The rows come from 4 hidden closed curves, with some noise, and rows from the same curve form a group. Each curve winds through 8 dimensions. The rows are also pushed far along 5 directions, which tell nothing about the answers.
In the rows, zero is written as 128.
Some rows, each with its group after it:
[120 108  90 127 202 107 169 168 111 147 148 156 215 174 100  94 111  57
 103 170 124 122]
gidak
[108 161  96 138 131  91 122  49 223 113  81 142  55 109 149 130  80  82
 147  67 159  98]
nuz
[127 120  70 178 144 148 147 146 174 126 104 150  75 116 175 135 121 102
  94 139 142 148]
Bem
[ 97 167 178 120 119 124 139 121 141 133 102 119 110 118 150 118 115 189
 140 138 114 184]
fir
[108 163 140 193 132 159 140 170 119 148 155 155 150 134 147  88  98 142
 119 140 122 166]
Bem
[122 125 202 107  81 131 102 110  80 118 140 101 157 117 108 128 133 167
 142  97 118 116]
Bem
[154 121 123 151 114 108 159 127  93 143 103 113 169 160 122 105  85 108
 156  95 146  73]
nuz
[177  51 106 136 113 158 138 175  95 151 100 105 149 163 132 149 100 110
  97  88 171  64]
fir
[185 111 138 151 132 147 135 134 130 121 151 145 122 122 101 165 183 132
 136 190 148 153]
nuz
[190 130 108 179 130 201 146 198 104 143 174 129 161 139 153 130 170 126
  91 177 171 135]
fir
[ 68 186 131 146 130 110 151 124 175 144  99 132 110 134 162 103  59 154
 138 113 114 165]
gidak
[114  90 115 123 153  73 160 144 106 148 106 132 192 182 104  85  43  67
 109  70 143  81]
gidak
[180 165 118 155  91 151 123 179 102 128  91 101  83 122 208  94 124 170
 110 106 157 156]
nuz
[ 47 177 173 139  93 103 116 110 129 136  93 131 113 117 163  59  36 177
 120  52 116 159]
Bem
[ 63 131 149 135 110 132 126 142 119 138 124 118 165 134 150  97  55 124
  97  67 116 114]
Bem
[190  80 107 151 158 200 157 196  98 139 173 134 190 143 118 161 200  93
  88 202 165 120]
fir
[ 81 163 166  85 161 154  81 103 163 128 149 136 130 110 112 133 133 153
 133 156 101 148]
gidak
[108 115 126 135 162 139 177 150  92 152 163 129 194 144 119  99 162 130
 112 169 115 140]
gidak
[161  81 121 146 117 131 156 139  96 119 104  93 170 138 153 127 132  91
  92 113 150  84]
gidak
[ 88 110 159 125 134 117 143 166 100 155 134 133 195 170 105  96  48 113
 108  78 130 112]
fir
[101 167 153 148  86 153 115 110 124 138 102  94 120 113 181  94  88 189
 117  93 135 118]
Bem
[127 112 166 129 104 158 107 115 142 123  99 108 125 120 142 147  94 128
 114  81 153  93]
fir
[120 200 178 140  76 129 123 123 134 125  97 115  71 107 169 110 110 212
 163 102 128 184]
nuz
[160 120 106 182 125 128 144 115 161 138  64 139  93 140 154 113  63  98
 131  81 183  93]
nuz
[201 102 103 165 104 165 130 159  88 130  96 136 130 142 135 127 116 103
 142 105 180  76]
nuz
[107 125  89 183 136 103 162 124 181 140 133 157  95 137 135 126  85  80
 127  85 136 125]
fir
[114 135 145 161 100 137 128  70 175 125  95 125  85 106 141 142  98 136
 144  88 149 104]
Bem
[ 99 127 126 111 145 120 124 151 112 158 120 104 198 176 126 100  42 112
 111  98 119  77]
fir
[ 94  90 117 156 149 107 143  60 185 113  74 146  92 106 132 138 105  87
 131 111 122 106]
Bem
[ 27 172 129 149 127 102 142 109 153 139 133 109 145 124 176  76  66 133
 102  82  86 138]
fir
[137 147 109 143 174 128 133 138 213 119 147 166  79 122 121 176 150 100
 132 182 125 186]
fir
[133 169 155 147 123 159 110 165  98 155 112 104 142 141 180  60  80 187
  95 118 148 149]
gidak
[122  92 101 139 133 114 144  52 201 109  92 109  90 109 136 183 131  72
 136 102 132  65]
gidak
[169 144 116 121 154 147 122 113 131 112 159 169 123 111  93 138 203  99
 155 177 158 134]
nuz
[111 170 149 115 126  95 116 126 153 117  86 110  86 119 176 102  99 170
 111 119 115 187]
gidak
[ 77 157 146 108  98  98 104  64 163 108  63 106  54  86 173 120 103 181
 136  97  99 153]
Bem
[ 74 143 145  40 123 104  87  57 155 114 112 106 119 108  99 164 132 148
 173 122  81  97]
Bem
[161  94 104 162 125 113 169 127 117 127 129 114 181 156 113 146 114  62
 139 118 140  61]
fir
[144 114 180 113  77 171 114  86 112 128  98 111 120 107 112 161 145 182
 167 110 157  90]
Bem
[111 157 129 174 124 128 167 156  99 157 123 118 160 148 170  59  88 156
 106 117 133 148]
fir
[143 113  96 117 163 142 131 131 167 125 121 136 137 140 113 175 136  84
 133 170 132 106]
gidak
[181 132  75 199 146 166 151 198 114 140 132 105 134 142 209  94 140 128
  57 179 147 153]
nuz
[163 123 125 109 117 143  98 172 101 127 119 122 116 134 146 109 122 139
  95 104 163 134]
nuz
[142 130 129 161 153 173 111 155 143 138 131 129 125 128 158 118 118 128
  93 152 136 138]
gidak
[169 126 130 137 102 178 134 144 127 145 110 116 117 135 142 147 129 157
 129 118 183 107]
fir
[113 162 154 103 167 144 121  90 135 132 143 163 149 115  85 115 163 141
 176 180 127 141]
nuz
[184 112 106 105 135 134  97 128 153 116  99 142  69 123 119 161 142 118
 139 128 164 122]
nuz
[149 110 196  66  84 105 106 118  93 113  73  97 120 128 117 135 115 175
 138  76 152 124]
gidak
[144 117  79 155 155 124 187 145 130 148 123 127 159 154 133 128 135  99
 130 165 135 114]
gidak
[ 58 155 133  74 145 113 103  87 171 126 128 145 102 108 112 125 115 140
 138 114 111 140]
Bem
[130 133 120 135 136  93 132 120 186 103 123 122  65 112 152 160 147 121
 114 144 105 181]
nuz
[ 96 142 150  84 141 105 143 112 154 123 116 121 119 119 126 143 146 150
 129 146 117 170]
fir
[ 73 144 189  88 125 124 103  73 148 123 135 137 145 114  93 128 108 133
 150  86 125 107]
gidak
[164  50 171  71  94 115 101 112  90 110 107 109 129 128  76 183 148 134
 145  94 132  85]
Bem
[148 113 105 135  96 100 117 157 117 122 104 117 117 149 142 127  66  97
 118  60 138  97]
Bem
[114 149 139  69 126  85 133 110 108 125 148 114 160 140 104 109 140 124
 142  98 132 114]
nuz
[151 147 175 102  92 141 122 109 111 115 165 116 111 101 108 160 211 184
 162 150 128 158]
gidak
[ 93 165 142 104 143 143 113 105 133 130 198 138 168 123  84 143 166 127
 167 165  92 117]
fir
[108 149 128  78 162 133 121 106 165 108 162 131 108  97 125 156 218 139
 119 193 108 178]
gidak
[132 132 104 164 163 102 120 118 201 108 120 166  63 120 125 157 117  86
 140 158 100 171]
nuz
[142  96  79 152 172 105 152 141 127 108 183 166 165 136  89 145 172  27
 124 168 108 116]
Bem
[ 99 104 104 113 129 126 133  98 170 125  87 143  91 116 121 166 111 107
 144 106 132 103]
Bem
[159 152 155 153 107 133 149 163 119 132 113 129  92 128 155 115 136 171
 137 127 146 185]
nuz
[157 110  85 162 150  86 166 154 111 142 138 134 160 171 119  99  97  71
 120 111 139 103]
fir

New rows, each followed by its group:
[110  85 105 157 115 110 162 138  85 141  99 111 168 148 142 100  82 116
 114 103 112  91]
Bem
[182  65 129 145  83 143 146 137  49 122  82  93 150 128 146 126 144 143
 115 117 152  85]
Bem
[ 83 130 121 130 141 112 158 118  87 166 145 128 207 163 103  69  78 113
 143  89 124  69]
fir
[ 68 182 120 150 116 117 138 127 146 144 143 145 140 136 132 102  66 125
 152  95 111 126]
Bem
[137 105 141 118 152 119 170 107 141 123 113 132 162 136  91 170 159 102
 162 174 124 117]
fir
[182  84 130 122  86 141 126  95 148 109  96 134  93 120  86 219 144  96
 189  99 162  61]
Bem
[148 140  70 208 163 154 162 213 136 159 185 147 133 155 170  93 124 107
  69 161 141 173]
gidak
[192 136 101 129 138 145 138 133 132 104 125 119  91 104 162 144 221 121
 123 177 150 149]
nuz
[208 109 118 138 132 155 131 177 138 119  86 128  77 124 162 157 162 145
 100 171 173 177]
gidak
[135 188 162 133  95 155 100 189  62 162 112 117 145 150 175  27  54 208
 100  76 172 152]
nuz
[157 104 147 130 130 146 132 142 143 115 132 158  95 116 104 173 170 133
 141 159 139 169]
nuz
[ 82 113 131  77 161 100 125  99 123 145 150 122 203 155  76 117  95  98
 121 120 120  79]
nuz
[144 166 143 145 141 178 102 154 139 137 118 119  99 115 184  99 135 181
  90 163 146 178]
gidak
[124  51 106 126 131 113 141 154 105 141 131 114 176 168 101 153  84  72
 114  85 111  59]
fir
[172 143 102 185  96 157 124 161 108 140  97 130 122 140 173  84  69 118
 109  77 189  97]
nuz
[134 151 142 112 103  99 137 180  79 139 152  97 153 153 149  85 111 158
  93  92 134 157]
nuz
[189  95 105 180 118 173 150 160  98 127 140  93 148 128 177 129 175 113
  75 146 159 104]
gidak
[113 188 147 118 142 107 111  78 158 116 121 130 103 109 133 106 134 149
 159 147 110 154]
nuz
[111 106  99 146 176 139 138 150 114 150 178 132 193 156 109 112 123  94
 104 163 103 106]
Bem
[129 146 143  99 157 124 162 172  63 141 180 125 211 147 114  82 183 149
 105 189 124 174]
fir
[ 58 185 141 145 151  90 125 106 199 120 138 167  83 109 141  95  87 120
 116 106 111 198]
nuz
[165  97 115 109 115 101 174 163  64 142 130 106 192 170 103 128 134 117
 139 126 142  97]
gidak
[100 167 143 169 134 132 146 137 107 161 136 133 186 153 137  56  60 142
 120 115 138 126]
nuz
[104 160 101 147 132 124 138 149 121 150 112  97 152 150 181  76  69 137
 100 109 121 117]
nuz
[119 180 135 117 130 147 121 169 140 137 141 137 119 127 154 104 121 162
  99 137 154 185]
gidak
[129 118  97 134 156  80 162 123 159 113 141 138 127 135 113 154 149  68
 134 152 105 141]
gidak
[ 83 149 149  30 137  92  69  84 146 121 129 133 123 127  71 146 106 138
 169 106 105 110]
nuz
[110 137 172 117  82 108 139  93 139 134  87 100  82 120 141 136 104 194
 160  76 126 136]
gidak
[177  79 136  79 132 133 126 120 102 122 120 102 138 136  87 189 192 141
 160 173 116 100]
gidak
[ 86 115 149 133 141 147 147 105 138 119 152 132 146 105 115 158 176 125
 141 165  84 134]
fir
[161 109 147 157  80 119 104 142 134 128  66 116  80 142 145 141  43 146
 131  66 150 117]
nuz
[ 76 160 140 157 118 121 138 173 139 134 160 117 146 136 168 108  84 132
  85 110  97 174]
fir
[154 130 135 195 119 150 130 146 146 121 149 147 109 122 142 133 122 101
 117 117 146 138]
fir
[141 128 177 111 141 187 105 164  68 148 162 119 193 137 113 109 154 174
 122 175 124 130]
gidak
[153  99 115 129 132 129 112 114 150  96  99 122  57  89 161 155 185 142
 103 168 114 168]
Bem
[120 145 199 107  77 157 109 127 109 125  97 106 131 114 147 124 104 188
 124  86 157 134]
gidak
[173  57 135 104 121 155 120 165  88 121 145 112 144 135 101 189 185 126
 125 152 116 110]
fir
[134 106 133 145 144 127 138  95 130 137  97 146 158 144  98 117  85  93
 155 113 149  72]
nuz
[185 115 106 160 110 173 126 186 114 139 134 107 140 147 155 152 122 123
 101 136 158 106]
gidak
[147 132 106 205 140 160 140  89 185 108 125 132  79  88 175 145 173 106
 110 174 133 143]
Bem
[144 132 125 160 158 154 138 169 160 131 159 163 107 127 130 142 153 117
 109 171 137 186]
fir
[140 141 119 148 142 154 143 200 100 160 182 135 153 153 137  99 137 152
  96 152 136 166]
gidak
[ 96 143 101 135 128  67 178 141 123 153 111 115 167 175 133  93  47 108
 134  85 120 110]
gidak
[169  65 150 132 113 136 127 120 137 115 121 150 109 125  74 197 145 103
 163 121 140 106]
Bem
[ 88 158 127 109 146 107 151 128 116 139 177 140 195 144 101  88 122  99
 120 118 134 123]
gidak
[191 105 140  93 108 149 122 124 128 107 103 124 119 117 113 177 172 120
 132 137 189 109]
gidak
[ 97 162 122 180 119  98 132 100 177 113  99 136  93 113 172  97  68  94
 112  76 131 136]
nuz
[141 118 122 105 137 120 131 150 128 136  90 114 137 152 131 136  97 131
 126 132 134 121]
gidak
[ 87 165 135 155 155 121 117 109 151 135 104 146 128 128 149  72  66 119
 123 116 119 136]
nuz
[157 145 168 159 110 184 115 199  50 160 145 101 181 150 163  69 110 198
  95 138 140 147]
gidak
[ 65 113 173 101 126  98 153 124  64 153 130 113 230 160  96  76  72 129
 137  84 100  88]
fir
[172 110 110 167 150 152 133 144 114 134 102 147 140 138 139  98 115  94
 114 130 170 106]
nuz
[151 109  75 174 142 128 146 131 130 133  99 155 143 150 124 116  80  47
 147  98 154  59]
nuz
[148 136 120 160 121 122 107  88 184  91  96 130  61  92 162 146 136 101
 114 122 142 136]
nuz
[165 109 130 142  93 160 124 147  99 139 148 109 159 145 119 153 120 117
 135  97 153  68]
fir
[109  99 144 139 122 104 151  94 130 141 109 116 145 146 103 138  86 116
 162  87 111  76]
gidak
[ 79 129 143  73 152 124 112  93 109 142 159 131 212 144  70 115 113 114
 137 134 122  75]
nuz
